The rows of a group lie close to one hidden flat surface of 9 dimensions, which passes through zero. Surfaces can cross.
(in the rows, 128 means zero)
Some rows, each with its group after it:
[124 169  72 161 121 137 102 128 101 113 142 165 140 144 112 117] => Z279
[113 107 151  86  80  92 133 153 125 165  60 126  90 104  86 136] => Z10
[101  83 158 145 157 158 147 112 128 141 159  98  98  74 121  90] => Z279
[133  93 123 123 141 109  95  64 180 121 150 129 150  99 105 105] => Z872
[ 97 140 149  90  71 149  91 146 133 115 167 173 127 119 104 151] => Z872
[146 125 117 172 157 152 192 174  94 128 141 139 129 153 188 129] => Z534
[167  85 105 157 142 105 159 123 161 146 116 147 153  98 147 137] => Z785
[167 115  88 147 143 129 132 119 111 131 146 155 158 109 126 162] => Z872
[103 151 110 102 118 140  95 111  90 146 131 116 154 173 180 161] => Z506
[144  61 170 133 101 125 133 104 154 129 154 172 124  41  98 149] => Z349
[118 146  91 146 154 161 122 135 125 131 162 115 125 124 127 118] => Z785
[110 152 114 165 153 139 136 144 152 142  96  87 108 102 117  87] => Z534
[135 106 109 183 121  99 106  51  99 156 109 137 136 126 179 142] => Z506
[ 85 143 124 135 126 114 134 151 165 167  76  74  58 118 100  72] => Z785
[208 118 104 164 168  99 183 132 123 154 101  94  89 113 124 178] => Z349
[136 165 165 118 135 177 142 165  90 104 168 104  84 119  96 166] => Z785
[161 139 127  96 164 111 149 135  96 106 102 105 152 175 112 124] => Z10
[136 113 148 120  99 146 143 176 160 117 139 175 154  83 123 150] => Z279
[160 107 120 137 120  77 133 108 155 157  74 118 112 101 108 149] => Z821
[109 113 176 106  88 137 126 141 143 108 146 164 133 135 144 129] => Z349
[196 142 135 152 178 118 137  77 147  78 177 107 142 186 163 154] => Z506
[131 139 139 146 126 121 112  87 160 132 154 101  91 150 158 146] => Z10
[134 148  78 117 148 170 114 149 113 113 187 149 171 133 119 150] => Z10
[108  79 117  76 119 132 107 121 149 139 154 159 177 108 124 125] => Z785
[ 84 150  94  87 168 150 131 170 169 143 126  70 139 181 150  78] => Z785
[127 151 112 159 134 124 120 105  53 117 132 122  63 129  60 102] => Z279
[107 126 196 119 104 137 108  89  86  91 141 137 128 141 138 118] => Z785
[100 139 112  95 113 166 103 149  65 102 158 184 195 145 129 131] => Z279
[130 161 104 144 122 110 103 112 179 132 131 108  85 140 102 119] => Z506
[137 141 103 189 156 159 148 140  92 119 164 126  79  88  81 109] => Z279
[178 106 138 135 158 109 163 113 133 134 116 106 143 141 170 163] => Z279
[125  68 166 111 142 157 153 113  73 129 179 136 136 118 157 143] => Z349
[111  74 135  90 123 119 102  80 117 155 127 126 138  81  95 126] => Z821
[ 89 140 211 115 136 155 143 127 138 104 138  81 124 189 214 101] => Z10
[142 118  64 106 141 140 112 123  75 166 164 129 115  99  80 177] => Z872
[105 156 124 130 125 135 117 133 154 148 126  85  93 143 147 128] => Z506
[167 159 160  76 165 117 140 143 148 112  72  54 149 131  98 158] => Z534
[180 175 115 174 126 137 167 201 198 104 131 153 128 122 143 163] => Z506
[142 140  48 134 127 114  92 115 106 126 141 175 150 123  70 122] => Z506
[161 143 135 170 183 129 146 106 166  80 147 105 135 141 126  85] => Z10
[117 116 150 160 148 125 129  95 143 119 100 107 142 101 133  77] => Z349
[184  94 137 127 111 102 140 122 119 124 115 177 158  87 114 184] => Z534
[156 125 108 148 138 110 124 101 176 141 137 113 111 118 132 151] => Z279
[139  96 135  31 170 140 133 143 135 130 145  89 168 121  90 138] => Z872
[121  92 125  79 128 122  97  77  56 128 131 153 200 149 143 141] => Z821
[175 115 127 131 115 114 179 188 125 147  91 146 109  88 103 175] => Z821
[111 147  95  67 138 154 118 194 171 125 128 128 176 118  87 113] => Z872
[157 138  80 131 164 136 149 141  81 150 138  98 100 139 115 160] => Z821
[136 125 106 153 142 108 162 154  97 164  52 108 119 109 123 118] => Z534
[158  87 133 131  94  62 130  98 149 161  64 146 125 104 127 157] => Z279
[100 184 123 111  63 115 101 175 177 117 120 162 103 180 133 129] => Z349
[100  87 139 118 120 112 123 100 120 160 102 112 105  98 110  98] => Z785
[134  90 104 110 157 139 135 112  59 159 144 115 130 104 112 145] => Z821
[103 101 128  87 139 166 103 109  95 128 186 126 149 108 108 129] => Z534
[ 97 154 167 100 144 176 118 142 154  85 182 110 153 169 162 104] => Z279
[142 147  95  94 145 149 140 186 124 129 118 137 192 139 136 155] => Z821
[101  92 161 176 161 200 161 145 145 134 189 113 123  52 165 105] => Z506
[141 103 129 108 179 169 166 153 103 135 158  98 139 106 126 138] => Z872
[130 132  86 165  78 109 109 142 124 129  99 215 168 104 123 136] => Z821
[100  88 136  92 128 125 158 169 108 159  79 127 152 112 132 100] => Z785
[106 109 114  99 104 139 111 136  70 131 124 182 187 119 125 135] => Z534
[162 139  76 195 152 105 114  78 144 115 135 141 136 127 119 111] => Z10
[ 94 145  97  37 126 101  68  82  82 156 117  74 105 192  86 136] => Z821
[168  88  85  93 141 128 153 171 149 153 142 162 174  93 117 179] => Z785
[144 168 128 149 170 166 124 125 186  90 202  97 124 147 147 129] => Z349
[112 120 135 167 141 145 145 136 142 140 134 112  95  90 126 100] => Z872
[109 122 185 112 107 146 126 123 133 120 155 128 134 152 193 151] => Z10
[115 154  79 125 165 148 140 149 111 169 159  61  53 161 123 131] => Z349
[136 137 101 143 178 186 151 165 116 122 177 115 151 103 134 135] => Z534
[108 145 120 162 115 137 144 171 174 142 129 125  75 114 123 101] => Z534
[104 163 141 161  80 129 125 156 114 113 102 174 132 155 163 121] => Z872
[ 88  77 124 119 134 171 128 124  62 159 160 137 146  82 140 126] => Z10
[101  89 155 149 106 171 142 149 143 130 202 168  98  81 144 123] => Z349
[145 143 168 132 122 126 139 131 167 102 129 121 126 151 156 141] => Z506
[151 153  92 125 121 143 133 174 150 127 161 147 119 126 111 167] => Z534
[103 104 180  76 129 132 142 125  84 124 123 105 132 163 152 118] => Z349
[128 141 117 151 110  80  74  42 152 119 124 131 115 163 128 109] => Z506
[100 143 134 136  89 162  99 152 178 103 176 178 150 100 128 121] => Z10
[134 142 100 125 142  85 119  84  64 139  72 104 139 202 156 124] => Z872
[ 99 153  86 131 171 182 117 139 108 124 178 108 155 144 145 106] => Z821

New rows. What belongs after each?
[105 144 173  72  97 157 139 190 102 113 132 146 140 149 135 148] => Z872
[109 180  93 111 127 121 117 171 109 138  46 111 161 149 114 108] => Z534
[169 146 164 144 146  93 152  99 122 111  96  87 106 182 164 138] => Z785
[129 107 161  84 155 144 146 119 100 140 146  77 117 140 141 151] => Z506
[139 146  89 158 147 156 110 128 171 110 187 140 131 103 102 122] => Z10
[154 143 129 102 132 101 138 147 134 144  64  93 121 114  89 152] => Z534
[ 94 118 119 163  96 146 138 142 104 184 119 135 105 110 194 159] => Z10
[162 150 105  99 119 123 104 112  60  98 155 164 153 172 100 175] => Z279
[ 70 135  70  96 112 173  92 159  84 163 161 146 142 110 107 135] => Z10
[122 159  59 106 104 123 107 179 129 146 103 162 150 121  85 144] => Z872
[125 134  64 165 133 153 104 102  63 138 189 154 106 123 108 136] => Z821
[ 74  93 164 109 103 140 131 121  34 134 117 151 128 129 131  93] => Z821
[107 168  88 129 123 162 137 197 126 164 118 114 123 127 155 159] => Z506
[155 167 126 111 148 135 157 193 174 130 103  84 105 112  94 152] => Z534
[177 142 101 157 166 130 150 134 138 113 144 127 150 146 154 153] => Z872
[141 100 154  60  89 132 141 173 119 154 123 147 131  90 105 203] => Z506
[126  93 103 100 125  85 127 113 103 188  54 104 116  95  89 130] => Z821
[131 162 142  52 116 100  99 122 116  94 107 124 159 212 114 134] => Z10
[136 131 127 199 120 110 126  95 121 123 107 145 118 116 146 109] => Z785
[137 132 131 153 175 141 170 155 108 102 118 117 145 144 136  81] => Z506
[140 101 127  82 121  85 103  74  74 127 101 137 153 154 102 133] => Z10
[117  91 113  97 112  94 105 100 118 170  92 122 120  89  81 132] => Z821
[153 183 145  82 123 118 109 147 185  99 107  99 142 151  99 154] => Z534
[147 128 146  92 107  84 101  93 137  98 120 143 137 169 102 132] => Z506
[101 148 169 188  90 114 125 122 147 120  82 135  80 108 122  83] => Z785
[110 140  97 158 139 148 117 118 134 148 157 107 104 124 148 128] => Z10
[162 159  59 105 135 117  95 144 157  99 144 161 149 113  22 128] => Z10
[140 136  95 117  81  78 123 136  87 172  52 152 125 154 140 178] => Z10
[116 112  65 176 160 115 113  76 101 151 106 122 150 121 136  81] => Z872
[104 154  94 156 142 126 117 131 163 122 101 120 151 140 136  71] => Z872
[111 180 154 219  81  97 105 102 188  97  89 152  93 138 149  74] => Z785
[ 93 110  86  94 165 155 132 152  94 174 109  91 151  97 108 106] => Z821
[ 63  96 122  90 126 144  99 117  65 161  99 115 147  85  89  83] => Z534
[ 80 157 158 129  88 127  99 129 126 108 121 131  72 126  69  71] => Z279
[142 142 136 141 160 160 178 170  75 138 137  91  95 146 155 153] => Z872
[ 86 149 134 120 101 172 123 186 153 124 171 142  89  95  87 114] => Z821
[128 152 103 151 133 149 121 133  84 107 155 147 119 131 101 120] => Z279
[160 113 114 179 162 161 153 125 126 114 200 146 133 121 168 145] => Z534
[155 135 173 115 170 114 193 174 142  93  87  86  99 155  95  78] => Z506
[139 114 140 130 108 101 109  84 119 140 126 125  84 105  91 145] => Z785
[152 125 135 153 127 108 126  98 152 137 131 110  76 104 103 143] => Z785
[163 102 208 124  96 106 153 111 122 120 135 131  75 116 133 184] => Z872
[ 94 140 125 137 145 141 125 124 116 126 114 104 137 142 143  82] => Z349
[130 153  67 141 127 120 100 128 167 154 142 118  92 111  86 137] => Z785
[124 162  78 148 114 142 138 182  72 149 111 152 121 137 131 155] => Z872
[113 105 178 157 115  87 125  76 148 115  88 121 107 131 138  68] => Z506
[169  76 154 180 169 123 178  92  62 120 121 133 145 111 167 127] => Z279
[111 132  94 179 137 125 130 115  79 137 101 140 138 133 142  88] => Z279
[ 82 140 149  68 150 177 125 151 117 125 183  74 101 163 130 117] => Z349
[149 113 129 148 144 183 194 217 122 120 173 162 136  96 153 153] => Z534
[177 100 177 131 124 110 180 170 159 102  94 156 136  78  91 128] => Z10
[ 83 106 131 114  67 114  62  66 118 115 167 197 144 150 138 111] => Z534
[106 136 150  95 129 112  84  68 130 104 127 114 170 188 161 104] => Z821
[ 91 105 145 131 161 147 151 135 170 163 119  66 109 106 161  88] => Z279
[107 119 141 141  95 123 118 120  90 114 105 183 172 137 160 111] => Z872
[146 126  97 136 100  96 104  94  98 156 127 141  87 119  99 172] => Z872
[179 130 156 149 108  94 156 150 166  89  99 174 145 130 124 135] => Z506
[152 128 115 150 107  91 133 119 109 129  84 158 136 134 128 140] => Z279
[ 66 146 114 128 110 161 122 163  64 155 124 123  97 127 122 108] => Z872
[111 129 129 123 144 167 128 139 119 123 168 125 142 127 144 124] => Z10
[129 134 117 170 117 110 137 150 129 138  43 152 169  79 119 104] => Z534
[106 165  78 163 106  90  98 118 151 149  76 127  90 139  98  86] => Z506
[154  92 119 145 157 113 148 101 147 158 121 107 136 111 164 147] => Z279
[136  98 109  84 117  93 143 124  34 172  84 128 115 162 127 168] => Z349
[160 145 140 169 126 103 164 145 123 125  72 128 119 144 153 133] => Z785
[173 104 127 176 113 105 174 158 114 140  89 168 113  86 125 157] => Z821
[107 136 166 100 130 154 133 135  97 115 143 120 160 181 200 140] => Z10
[140 135 137  35 138 142 127 163 115 116 127 120 192 165 134 173] => Z821
[146 111 155 173 167 114 154  91 126  98 122 111 129 143 152  78] => Z506
[153  94 136 121 126 110 136 102  68 128 120 155 155 135 143 157] => Z821
[164 113 121 119 123  96 125  88  48 147 107 126 104 126  96 178] => Z785
[131 114  87 140 135 148 113 106  59 129 170 165 155 126 129 145] => Z821
[ 88 155 116 150  88 145  87 132 160 113 156 165 115 118 110 100] => Z821
[106 139 121  97 108 137 151 174  81 186  99 100 101 154 175 183] => Z10
[ 61 151 123 110  99 148 100 158 171 166 134  94  58 102  94 105] => Z10
[156 117 118 158 159 117 167 136 154 130 107 118 147 141 173 118] => Z785
[133 187 102 122 142 132 108 115  60 119 130  98 112 190 125 148] => Z785
[146 163 115 164 131 150 138 156 126  90 140 168 180 156 175 135] => Z785
[149 141 127 138  93 104 124 144 182 144 106 137  93 105 117 168] => Z506
[131 151  89 124 145 126 130 122 133 150 190  84  41 199 136 147] => Z534
[139  99 174 137 165 124 135  80 169 106 126 104 181 130 185 107] => Z821
[145 127 125 132 175 112 129 101 188 102 111 101 180 153 153  81] => Z872
[ 62 129 149 109 150 168 130 146 107 108 138 109 141 136 121  40] => Z506
[127  95 135 134 105 139 109 117 127  93 162 205 178  86 104 113] => Z506
[158 159 214 108 110  97 131 103 123  58 120 128 116 207 138 131] => Z279
[125 130 129  92 154 144 139 126  71 156 138  79 115 174 169 169] => Z10
[ 56 148 148 102 108 159 109 159 141 142 122  98 112 131 139  94] => Z506
[153 137 101 112 158 146 149 171 124 131 139 110 125 115  94 145] => Z10
[140 150  71 135 151 117 125 111  88 172 120  84  97 165 148 167] => Z10
[137 147 117 143 144 115 126 102 156 179 122  47  50 136 147 169] => Z506
[ 83 180 108 184 113 136  83 100 151 104 148 133  92 140 108  57] => Z279
[ 86  90 205 106 111 164 146 142  35 114 119 148 148  96 135 108] => Z785
[111 114 135 160 174 153 110  64 158 113 182  98 162 150 205  93] => Z279
[131 102  81 125 173 150 136 125 113 161 164  97 122 100 111 134] => Z785
[141 154 123  90 140 115 135 148  93 125  82 107 158 178 136 147] => Z534
[135  93 117 179  99 105 102  78 170 131 129 187 159  81 150 125] => Z279
[120 163 108 146 144 136 132 130  47 116  96 125 159 188 171 115] => Z785
[ 94 210  81 158 116 127  98 139 130 122 121 113  89 198 131  91] => Z821
[ 91  94  80 163 149 151 124 109  59 163 150 137 129 104 138  95] => Z534
